The rows come from 5 hidden closed curves, with some noise, and rows from the same curve form a group. Each curve winds through 8 dimensions. The rows are also pushed far along 6 directions, which tell nothing about the answers.
Some rows, each with its group after it:
[  6  22  -6 -29   4   4  17   6 -11  -4  -1   4  14  15   0 -16 -20  -2
   7  19   5  -2   5 -10   4  -3   6]
Y
[  6 -29  14   7  21   6 -18  16  24  -8  -6  -2 -36  -4  -6   8  -6  -8
 -26  11 -25  23  -6  -6  -9 -24  -5]
W
[ -2 -19   8  15  -6 -31 -10   1  17  14   2 -13  -2   1 -14   5  14  -1
   9 -13  15 -10 -12   8  12  -3  17]
E
[ -9   7   9   5 -41 -11  18 -22  -3 -11  15 -12   6   8  -5  -3  18   6
  19 -18  20 -25   6  27   3   7   0]
W
[  6   5   2 -13  29  -4 -13   2 -19  16 -39 -11   9 -12 -19  -2 -22  41
 -37  -7 -37   1   5  -1 -31  15 -35]
A
[ 10   9 -11 -13 -21  36  21 -19  -9 -33   9  17   1   7   6  -6 -12   9
  16   3   7   6  24   6  -5 -10 -34]
E
[ 15 -21   1  19   3 -28 -14   5  10  14   9  -1   7  12  15  -1  44  -5
   0  -2  16   8 -31  -6   9  -4  24]
Y
[  8  -8  -6   1  13  -8  -2  11  21   4  -1  28  -4   1  18  11  23 -34
   3  -6  -8   9   8 -18  26  -2  24]
Z
[-33  -7 -14  22  32 -20 -34   2   4  29 -26  -4 -14 -28 -11  12 -17  -1
 -21 -13 -18 -11  -7 -15   0   6  19]
E
[ 15   8  27 -37   2 -33   2  -1  -6  12 -13   9  16   3   3   9  33 -19
   5 -29  -7  -9  -2   0  24   9  -8]
Z
[ -4   0 -27   1 -10  -6  15   3   9   1  -8   8   3  15   1  -6  -4 -13
   7  11  -4  -9   7   3  12  10  14]
Y
[ 21   8   8 -47 -12  15  31  19   3 -28  13  17   6  21  12  -2  15 -36
  26   4  -5  19  19   1  15  -5  -8]
Z
[  7  12 -14   7  32   8  -5  13  -3  24 -18   2  25   0  -1  -8  -9  19
 -15  16 -16  10  -9  -4 -11  19  -1]
A
[ 11 -15  19   1 -28  -9   9  -4   2 -12  18 -13  -3  16   4  -6  10   5
   8   9  30   2 -11  18  -7  -3  11]
A
[-16   2  -5  23  -5  43   2 -18   8 -19  -3  13  -5  -6 -11   6 -24   9
  -3   5  -2   9   8  23  -8   4 -25]
E
[-27   3 -22   4  12   7 -13   3  -6  11  -9  16 -19 -27  14  14 -20 -34
   0   2 -10  -6   7 -15  14   9  13]
A
[ -8  34   1  -9  -2  13  -6 -21 -24  10  -8   3  19  -8 -12  -3 -20  27
  -6   2   0 -12   2   9 -16  16 -22]
W
[ 11  -9  10  -3   0 -17  -3   9  16  -3   9 -12  -7  15 -14  -7  11   2
   3   2   2   1 -11  -5   1 -25   8]
E
[-22   9  -6 -17  27  16  -3  18  -3   1 -18  -2  -4 -13  -2   6 -21 -11
  -5  -7 -26   3  14 -10   2   6  -8]
W
[-13 -14  29  -4   5   7 -16 -12  -1 -11   6  14 -39 -33  -6  34 -16 -34
 -12  -8  -8   6  -5  -8  11 -18 -17]
W
[-11 -10  21  15 -24  18   2 -27  -8 -22   4 -12 -21  -3 -13   6 -13   8
 -15   3   1  -3 -17  31 -13  -9 -38]
Y
[-34  18  -4   1  17 -16 -11 -12 -22  25 -27  -4   0 -24  -4   2 -26  -4
 -18  -6 -12 -25  -7  -1   1  20  15]
Y
[-13   4  10  17 -16 -11   5  -7   8   5   0 -31  19  17 -15 -12  18  24
  11 -12  12 -17 -12  36  -5  13   1]
W
[ -4  19   7 -23   3  16  10 -18 -10  -9 -19  28   7 -10  -2   9 -17 -12
   1 -11 -11  -1  18   7  13   9 -24]
Z
[  2  20  14 -32  16  19  -5  12 -19  -1  -9  -5   3 -10  -6  -4 -32  13
  -5   0   1   8  10 -11  -7  -4 -19]
E
[  1   7  19  -4  -6  -7  10 -15 -12   5  -8   5  11  -5   3   6  13 -10
   2 -13   0  -9 -10  20  12  14 -13]
A
[  0  21 -10 -11  27 -22   2  -5 -26  32 -38   6  27 -15  13 -10  -1   5
  -8 -16 -13 -18   2  -6   9  25   3]
Z
[  4  16 -29 -32 -13  11  38  11  -5 -17   1  10  18  16  14 -15   4 -18
  34  -1  -6  -1  30   2  10   9  -1]
Z
[ 11 -10  21  25   1 -25 -20  -6  -4  23  -6 -21 -19 -17  -1   7  16  25
 -36 -16 -14 -17  -9  -4 -12  -3 -10]
W
[  0  11 -10 -12  -8  20  19  19  15 -18  29  -3  12  28  10 -14  11 -11
  30  18  15   9   5  -4   8 -11  16]
Y
[-10 -34  11   6  -6  -5 -12  -7  15 -20  17  -1 -39  -8 -10  22  11 -28
   0  -3 -11  11 -14   2   0 -28 -14]
Z
[ 16 -19  35 -32 -15 -11  20   2 -19 -34  16  13 -26  -8  28  16  27 -60
   2 -18   4  15 -10 -14  26 -20   0]
W
[ 14   0  11   6  -3  -6   6   4  11   9  10  -9   7   6   9  -3  15   5
  14  -5  12 -10   4   6  12  -3   0]
E
[  4 -10  -3   5  -7  -6   6  11  -1  -3  21 -14   0   8   3  -7  -2  -1
  13  14  24   2 -11  -7   0  -9  18]
A
[-34 -11   4   2 -12   6   4  -6  18 -31  21  -3 -22   3   3  10  20 -39
  22 -14   3   2  -3  10  15 -17  13]
W
[-16  10  10 -27 -23  17  15 -28 -30 -40   2   1  -9  -3 -10  -1 -21  -4
   2  -6   4   0  -1  14 -12 -10 -28]
W
[ 13  -8 -15  -5   3 -37   1  19  -1  18  -8  -8   9  20  20 -14  27 -10
  -4   3   5  -7 -16 -18  14   3  31]
Y
[ 27   1   5 -23  22 -48 -14  16 -19  30 -27   0   6  -7  24  -8  31   0
 -19 -27  -9  -6  -4 -33  13   3  16]
E
[-38   9  -6  19 -29  -7 -10 -41  -2   7 -10   5 -15 -16 -21  13  -8  -6
   0 -10  -9 -32   1  36   0  15  -9]
Y
[-21  -4 -12   1  47 -29 -28  23  13  33 -23  -3  -8 -14  25   5   8 -11
 -20 -16 -22  -9  13 -36   8  12  46]
A
[ 23   8  42 -34 -10  -1   7 -17 -41 -14  -4  -5   3 -16 -11   0 -14  20
  -9 -15   9   5  -3   7 -13  -5 -42]
Y
[ -1 -23  18  10 -13  10  -3 -11   5 -28  -1  -1 -24  -3 -24   9 -16   2
 -15  -4   4  16 -10  12  -6 -17 -17]
E
[-40  15   5  -1  16 -26  -9 -13 -18  21 -22 -15   8 -21  -4   7   3  -4
 -10 -31 -17 -29  -7   5   4  23   9]
Z
[  7  18  17 -14   6 -34 -15   3  -4  41 -20 -13   7  -4   0  -4  24   4
  -4 -18 -14 -25  -2  10   7  13  -3]
E
[ -8 -36   8  15 -25 -15   8   3  29 -16  28  -9 -35   2  -3  14  14 -40
  22   2   9  -2  -2  10  17 -22  19]
E
[ -5 -18  -7  25  -4 -44 -13   1  10  23   6 -18   5   5  11  -2  33   6
   6 -15  20 -19 -14  -7   8   3  38]
A
[ -7  25   4 -31  18 -12   2   4 -22  14 -15   0  11  -9   3  -5 -19  -6
  -2  -2  -3 -12   3 -14   6   8   8]
Y
[ 30   1  25 -20  14 -25 -11   9  -9  22  -9 -18  -3  -2   6  -5  27  12
 -12 -13 -20  -5  -8  -7  -4 -14 -27]
Z
[-21  16 -19  -5 -13  -6   7  -3  17   2   8   8   8  13   5  -4  24 -27
  34  -4  -1 -13  10  12  19   6  24]
E
[  7   0   6 -13  17 -26  -7  -1 -40  21 -38 -16 -10 -27   4  -2 -18  20
 -42 -20 -26 -16   1 -15 -15  12 -21]
A
[-12  23 -11 -21   1   5   5  -9  -5  -5 -18  20  12   5  10  -5  16 -17
   7 -13 -17  -4  12   7   8  13   0]
W
[ -9  -7  17  -2  -7   0  12 -28 -19 -18  -7   4 -15 -19  -4  10 -17 -12
  -5 -12   1  -6  -4  12   5  -7 -22]
Z
[ 26   7   2   3  -1 -20  15   4  -5  17  -1 -10  40  13   1 -16  18  32
  11  -9  19  -7   1   3   0  16   8]
Y
[  6  -7  18   9  -2  28  -1   0 -11 -14   2 -17 -12  -3 -12   1 -18  23
 -24  12 -10  13 -15  12 -26  -7 -40]
W
[  5  13  -4  12  25   0 -14  11  -1  36 -14  -8  23  -5 -13  -3 -21  33
 -14  12  -1  -5  -5  -4 -10  20   3]
W
[ 10  -7   0 -21 -25 -17  22   2   3  -8  -1  11  -5  11   7   3  12 -31
  15  -7   0  -9  11   6  25   2   1]
Y
[ 59 -12  15 -22  10  -5  19  29   6  -8   2  -6  20  33   8 -19  16  25
 -10  18  -3  28   0 -13 -13  -9  -8]
A
[-37 -17  12  20 -15  -1  -4 -15  13 -19  15 -17 -21  -4  -9  12  15 -20
  10 -18   5  -7 -15  22   6 -12   4]
W
[-38  -5 -41  30  26  31 -11   4  33 -11   5   3   1   8  -4  -2 -30  16
   0  24  -4  10  15 -13 -18  -2  28]
A
[-22   2 -24  44   2  15  -6  -4  19   2  11 -12   1   3 -10  -8 -11  29
  -5  11   4  -6   2   0 -16  -1  21]
Z
[-12  -4 -10   1   0 -21 -11   8  13  13  -4  13  -5  -8   5  12  16 -25
   5 -16  -4  -6  11 -10  18  13  31]
Z
[ 22   7 -10 -24  10   8  17  24  -8 -12  13   3  25  11  13 -15   4   5
  18   2  11  21  13 -24  -3  -2  13]
Y
[-15 -17  -9  23  -1   1   1   3  18  -4  14  11  -2   0   4  12  19 -34
  15   5   2  11 -15   9  12   5  24]
A
[  6  -7  -1 -11   2  11  -8 -10   2 -20  16  14 -22  -6  10   8  -2 -11
   6   0   2   9   8 -24   3 -36 -15]
E
[ 43  -1  11 -36  17 -34  -3  27  -7  28 -21   9   9  -2  21  -3  21 -10
  -4 -14  -8   2   9 -24  19   4   1]
E
[ -1  -8  15  11 -13 -18  10 -17 -13   0  -5 -13  -4  -5   1  -3   4   5
  -6 -10  10 -15 -10  16   2   3   0]
E
[  5 -14  17  -5 -11  -4  12  15  11  -9  21  -4 -18   1  21   6  11 -32
  15  -1  13   0   8  -5  19 -10  18]
A
[-14 -28   0  28   8  18 -20   2  33 -12  17  -2 -37  -8 -18  21  -9  -7
  -7  10 -16  14  -3  -2  -7 -26 -11]
Z
[-20  26 -27 -32  -2  13  16  -1  -9 -11  -4  14  28  10  -6  -8 -12 -11
  28   2  -2   0  15   5   2  17   1]
Z
[ -2  -1   6 -15   3  -4   1 -16 -16 -14  -8  14 -15 -19   5  11  -2 -12
  -8 -23 -13  -3  12 -14   4 -11 -16]
Y
[ 24 -11   4  24 -12  15   0 -13  22 -10  17   1  12  29  -5  -9  14  32
   3  21  18  13 -12  16 -13 -13 -11]
A
[-26 -28  -9  43   3 -18 -27 -26  10   9 -14  -1 -26 -23 -17  20   0   5
 -25 -17 -17 -13 -13   6  -6  -2  -3]
Z
[-39  -9 -17  44  32  -8 -28 -10   9  27 -29 -10  -6 -21  -1   6 -23  24
 -34  -3 -16 -17   0  -1 -15  22  22]
A
[ 17   1  18   9  -8 -24  -8   5   4  17   4 -13  -2   1   4  -5  23  17
 -10 -14  13 -11  -1  -6   2  -2  18]
Z
[ -7  -4 -24  31  -7  -4  13  -1  20   6  -7   3  15  12   0  -6   8   8
   4  -1  -2  -9  10  15   3  21  24]
W
[-10  -3  18   2 -16   0  -2 -32 -24 -18  -3  -4 -11 -12   2   6  11   4
 -11 -24   1  -7 -12  14  -6  -5 -30]
Y
[-26  11  14 -34  -8 -11   3  -9 -23   1 -25   1 -16 -30  -4  13 -19 -30
   3 -30 -17 -22  21  13  15  17 -15]
E
[ 28   5  -5 -29  33  -6  -7  32  -1  14  -3  -1  17   9   3 -11  -7  13
  -2  12  -1  15   3 -39  -1 -11   2]
Y
[-46  -8 -52  33  12  28  -1   4  31 -19   3   9 -16   2  -5   1 -21 -11
   5  13 -19   6  20 -10  -8  -3  33]
W
[-32 -12  -9  29 -30  -2  -5 -34   5 -15   9   1 -18  -7  -6  12  19  -9
   6 -19  -3 -15  -3  24  -2   1  -7]
A

New rows. What belongs after each?
[ 22 -13  11  10  11 -26 -25   9  -5  30 -12 -10 -14 -16  21   3  27  14
 -21 -23  -8  -9   0 -17  -1  -2  -6]
E
[-24   7   3   4  26  -7 -18   6  -6  16 -17 -25   0  -9  -7  -3  -3  15
 -18 -12 -16  -9 -11  -1 -10   4  -1]
W
[  8 -17  21  12 -11 -45   5   2 -10  20 -10 -31  11   5  -3  -3  30  10
 -12 -16   2 -15 -26  23  -5  20   9]
Z
[-12 -12  20  30  -3  13 -10 -14  17  -4   4 -21  -6   5 -14   2 -12  34
 -15  10   7  -2  -7  28 -25   2  -6]
A
[ 39   4  31 -17  -9   8  15  22  -5  -2  25 -18  10  13   6  -3  16  11
   7   4  12   8  -3  -5   2 -10 -23]
W
[ 27   9  27 -33  10 -13  -2  14 -11  13  -7 -16  24  12 -10 -10   3  25
  -2   3   4   7  -7   2 -13   4 -14]
A
[ -6 -17   6  25  -9 -17  10   0  -3   3   8  -4  -4  -8  18   8  23 -24
  -2 -10  10  -6 -16   4  15  13  28]
W
[  7  -4  18  -7   0 -13  14  12  12   3   7  -2   9   5   3   5  15 -19
  15  -9  10  -3   1   2  22   3  16]
Z
[  6 -37  -6  32  16 -11  -5  14  25   3   6   5 -19  -3  17  10  15 -19
 -12   6  -4  12  -9 -18  11 -10  27]
A
[ -6  12 -22  25  14  -5   0   2 -15  27 -20  -8  24  -5  10  -7   7  24
 -21  -7 -14 -14  -5  -2  -9  32   5]
W
[ -5   8  19 -27   1  -5   1 -18 -18 -12  -4  29 -10 -24  10  16   2 -38
   4 -18  -4   3   4  -6  18  -3  -2]
Y
[ 43  -6  34 -38   8 -13  11  36  -1  -1  15  -4   1   1  14   1  17 -14
  11  -6   8  18  11 -23  13 -14   1]
Y
[ 25 -13   1  -2  18   4   7  26  19  -7   7   0   6  25  20 -13  10   7
  -8  22   2  24   3 -16  -8  -7  26]
A
[-17   8 -18   8   2   7 -13 -16  -9   1 -13   0  -6  -8  -3   0  -1  15
 -15  -9 -23 -10   7   2 -17   5 -18]
A
[ -1  -8 -16  -2  10  34   7  13  18 -24  15   1 -24   8 -11  -3 -37  -2
   0  36 -14  20  12 -13 -14 -31 -11]
E
[ 19  14  27 -25  -6 -36 -10   1 -18  23 -19  -6   6   0  10  -9  39  -1
  -9 -27  -5 -13  -9   7   7  11  -2]
E
[ 15  -8  33 -17 -17 -34   7   5  -7   3 -11  -3   6   0   1   4  28 -16
   6 -36  18  -6  -6  13  27  11   8]
E
[-21 -33  -4  23   0  24  -9   0  26 -39  16  20 -38  -7  -6  19  -9 -35
  -3   4   4  31  -7  -9   8 -29  16]
E
[ 13  -9  11  10  -3 -31  -4  -8 -22  28 -26 -14  -4 -18   9  -2   4  16
 -22 -14  -7 -20  -6   9  -5  19 -11]
E
[  1  29   1 -37   3  -6  -1   8  -6   4   4  22  16   7  15  -5  17 -26
  20  -5  12   3   9 -17  18   5  27]
Z
[ -4  -9  17  -3 -13 -30   1  -6   1   5 -15 -10 -15 -11  -3   7  13  -4
  -7 -32 -12 -22  12  12   9   6  -2]
W
[-26   2 -19  37 -20  -6  -4 -21   0  23  -6   2   5 -14  -1   8   1  -3
  13 -10   9 -28  -4  28  14  28   3]
A
[ -8  34 -21 -37   3   6   8 -11 -24   5 -34  12  23  -3  -7 -10 -23  14
   5 -14 -17 -15  28   3  -3  21 -26]
E
[-30  15   2  -4 -10 -13  -3 -31  -7   5 -20  16  18  -8 -12  14  11 -13
   3 -28  -6 -17  -2  26  13  31  -1]
Z
[ 17  23 -18 -15  22 -14   2  10 -20  40 -22  -7  36  -1   9 -19 -16  32
   3  10   1 -17   9 -11  -6  23  -2]
E
[ -5  31   7 -24 -21  -8   3 -18 -22   2 -15  15  11  -7   1  -1  -1   0
   2 -23   9 -18  20   5  10  22   6]
Z
[ -2 -10   1  -6 -21  14  17 -17 -15 -30   0   1 -15  -2   0   0 -27   2
  -4   6   8   1   9   8  -9  -5 -16]
A
[-31 -11 -16  39  17  22 -14  10  27 -10  14  -2 -13   3 -12   6 -14   2
 -20  22  -7  17 -10 -11 -17  -3  38]
Z
[-23  13 -25   2 -16  -7  13 -25 -15  -5 -15  13  24   0   2  -8   0  -3
  17 -17  14 -15   4  14   9  25  13]
E
[ 13  -2  28  -8   7 -28   2   3  -3  15   0  -2   5  -2  18   4  34 -18
   2 -19   4  -8 -11  -2  22   2  11]
A
[  2  -6  38 -10 -26 -24   2 -20  -5   1   4   7  -8 -15  -4  23  15 -30
  11 -25  16 -14  -5  19  25   5  -8]
W
[-16 -11  11  26 -24  33 -12 -27   5 -16  20  -5 -25 -11 -22  13 -29  10
   6  20  15   4 -11  33 -20 -12 -31]
E
[  1  -2  12  -9  24 -16 -20  30   1  23  -3 -11  -7 -15  12   3   6 -10
  -4 -13   3   3   0 -25  10  -1  22]
E
[ -9  31 -17  -7  28  13 -13 -12 -14  16 -31  14  23  -2   6 -10 -14  26
 -20   1 -20  -5   8  -3 -14  20 -11]
A
[-38  30 -27  -4  17  31 -15  -8  -6  -4   0  14   5  -7   2  -6 -20  -7
   9  11  -4   4   3  -8  -7   1  12]
E
[ 17   0 -10 -10  37  23 -11  12   2  -5  -9  -2 -12  -4  -9  -4 -31  31
 -28  15 -33  17  12 -33 -23 -30 -35]
Z
[ -6  -7  14   8 -23  -2   1 -12 -13  -6  -6 -14  -6  -2 -11   1   3   9
 -10  -7  -1  -5 -15  30 -14  12 -19]
W
[ 19  10  30 -10 -16  13   8 -24  -4  -7  -1  11   7   6 -10   3   7   6
   4   0   3   4  -8  33   0  -1 -42]
Z
[ 21 -11  -1  22  -4   7   6  -4   3  -5   0 -18  13  24 -18 -15   2  45
 -20  21  -4  11 -20  17 -32  -1 -20]
Z
[  6 -32 -16  31   1 -12  -3  12  13  -2  15 -15 -19  -1   0   3  16   0
  -7   0 -10   4 -10 -17  -6 -20   7]
A
[ -5   1   1  35  10 -23 -11  -1   5  42 -14 -27  10  -8  -3  -6   3  30
 -10  -5  -2 -28  -7  15  -4  19   5]
E
[-24   5 -10 -14  -5   5   4  -9   6 -23   4   8  -8   3 -14   3 -11 -19
  14  -4  -2  -1   7  -1   9 -16   4]
E
[ 19   1  22 -32   3   1  -2 -13 -27  -1 -10   7 -16 -20   4   9 -26  -2
  -7   3  -5  -3   7  -6  -2 -14 -43]
E
[ 25   2  47 -40 -22 -18  17  -9 -21  -5  -3   4   7  -2  -2  10  21 -21
  12 -21   5  -2  -8  24  16   7 -32]
A
[  8  11 -13  12 -12 -15   3 -10  -3  20  -3  -5  48  26  -4 -18  22  29
  17   5  28  -8 -22  23  -1  25  11]
Y
[-16  -6 -19  11  18 -33 -14  19  19  23  -4  -9   1   2  -2  -3  16 -10
   4  -9  -4 -10  -7 -16  12   0  45]
E
[-11  -2 -21  17 -29  -1  43   3   5 -15  20  -8  32  24   7 -14  16 -13
  38   5  28  -6  -1  25  12  25  36]
A
[ 34 -20  18  12 -19 -16  10  13  23  -4  33  -8 -10  14   4   1  19   1
   8   9  22   4   3  -8   7 -19  21]
W
[ 30  11   8 -30  -9  31  12 -12  -4 -25   0  26   5  16   2  -3 -10   7
   4  16   0  19  13   5  -4 -11 -41]
A
[-13 -16  20  13  -1 -12 -23 -16 -16   4 -11 -16 -27 -20  -3   7 -13  10
 -33  -1  -2  -5 -17   8 -21   0  -2]
A
[ 48  12  13 -11  -2   8   2  -4 -13  10  -4  -6  12   9  -7 -11  -7  46
 -12   9   0  -2   0  -1 -12 -13 -56]
A
[  3  -7  12 -17  -4  21   7   9   2 -29  22  -1 -18   4  -7   1 -22 -12
  11  17  13  19   1  -8  -3 -28  -4]
E
[-14 -19   4  29  -5  -7  -2   8  25  -5  25 -29   2  17  -6  -3  24   3
  16  -1  18   1 -21  12   2 -12  19]
W
[ 11  -3  28 -18 -22   3   5 -10 -15 -16   5  -8  -8   4   2  -3 -10   7
  -4   7  17   2  -4  15 -11  -3 -15]
A
[ 17  -4  10 -13   3 -19   3   7 -22  13 -18  -7  -7 -11  12  -5  -4  -2
 -14  -2  -6  -5  -1  -1  -2  10  -3]
E
[ -9  15 -14 -27   0   4  11 -18 -25 -15 -17  25   8  -7   9  -2 -11 -15
   7 -11   0  -1  10  -6   9   6  -4]
E
[  3  -6   7 -17 -20 -39   5 -12 -12  -2  -6  11  -1  -4  19   2  41 -32
  13 -38  11 -13  -1  -3  28   2  18]
E
[  5  10   5   1   6  10  -8 -18 -11   3 -29  18  -3 -11  -7   7 -14  15
 -33  -8 -24   1   7   3  -9  12 -25]
Z
[  3  -9  31 -12  10  10 -18 -19   2 -14   3  30 -36 -21   9  25   7 -41
  -9  -3 -15  16 -12  -5  14 -29 -23]
Z
[-21   2  13  23 -24 -36   6 -27   5  14 -15  -8  13   2  -2  -2  30  -4
   8 -29  11 -32  -9  43  14  29  26]
W
[ 35  14  27 -26 -17  -2  15  -5 -12   0   3  13  11   3   8  -7   4  -5
  19  -2  23  -1   7  10  18  -2 -12]
Z
[ -3  12   0   2  12 -27   8   4 -29  30 -34 -24  22 -11   0 -14 -12  28
 -23 -15  -8 -24  -1   5  -9  34  10]
Z
[-36  16 -35  11  10  30  11  -9   6  -9  -2  10   1  -4   1  -4 -31  -9
  13  14 -13  -8  20   3  -1   5   6]
E
[  1  14 -13 -10   7   6  20  -9 -13  -4 -10  12  22   3   5 -10 -12   1
  12   1   3  -3   5   1   7   5  -3]
Z
[-14  14   4  12  22 -32 -21   0 -16  45 -34 -26   3 -25  -1  -3   0  28
 -31 -29 -22 -34   3  -5  -6  23   4]
Z
[-33 -26   1  28  -6   5 -10 -19  -3 -23  15   5 -27 -29  -2  22  -4 -23
  -1 -13   7   9 -10   1  -4  -8  11]
Y
[ 33  11  23 -17 -10 -15   7   2 -11  -1   5 -17  22  24  -7 -18  17  38
 -10  -2  13   0  -9  -3 -13  -6  -6]
Z
[-36  18 -24   0   9   4  -3  -7 -20   1 -12  -7   6  -3   2 -11 -20   2
  -7   5  -4 -12  -8  -4  -8  11  13]
Y
[  9   5 -18  -2 -12   0  18  -7   6  -7   1   2  27  21 -11 -11   5  21
  19  -2   8  -5  11   9   0   5  -8]
Z
[ 31 -20  45  -9   1 -19  -7  -2   7   4  -3   9 -21 -11   2  21  20 -17
 -13 -17  -5   4  -6  -3  20 -17 -19]
Z
[ -2  15 -11  -9  12  29  -4 -12  -3 -16   5  15  -7   0   4  -5  -9   1
   1  13 -14  11   4 -10 -10 -24 -23]
Z
[-28  20   0 -22  19   1   2 -10 -13  -1 -16   3  11 -10  -7   5 -11  -9
   1 -14 -19 -11   4  -2   4   7 -12]
Z
[  5  18  -7 -27  24  18   5  19  -6  -4  -4  -6  14   6  -8  -9  -7  15
  -4   5 -29  14  11 -15 -20  -4 -22]
A
[ -1 -38   8  40   6 -10 -14   5  27   4  18   6 -23  -6   5  20  29 -31
  -4   7  -2  16 -29   2  10 -12  19]
A
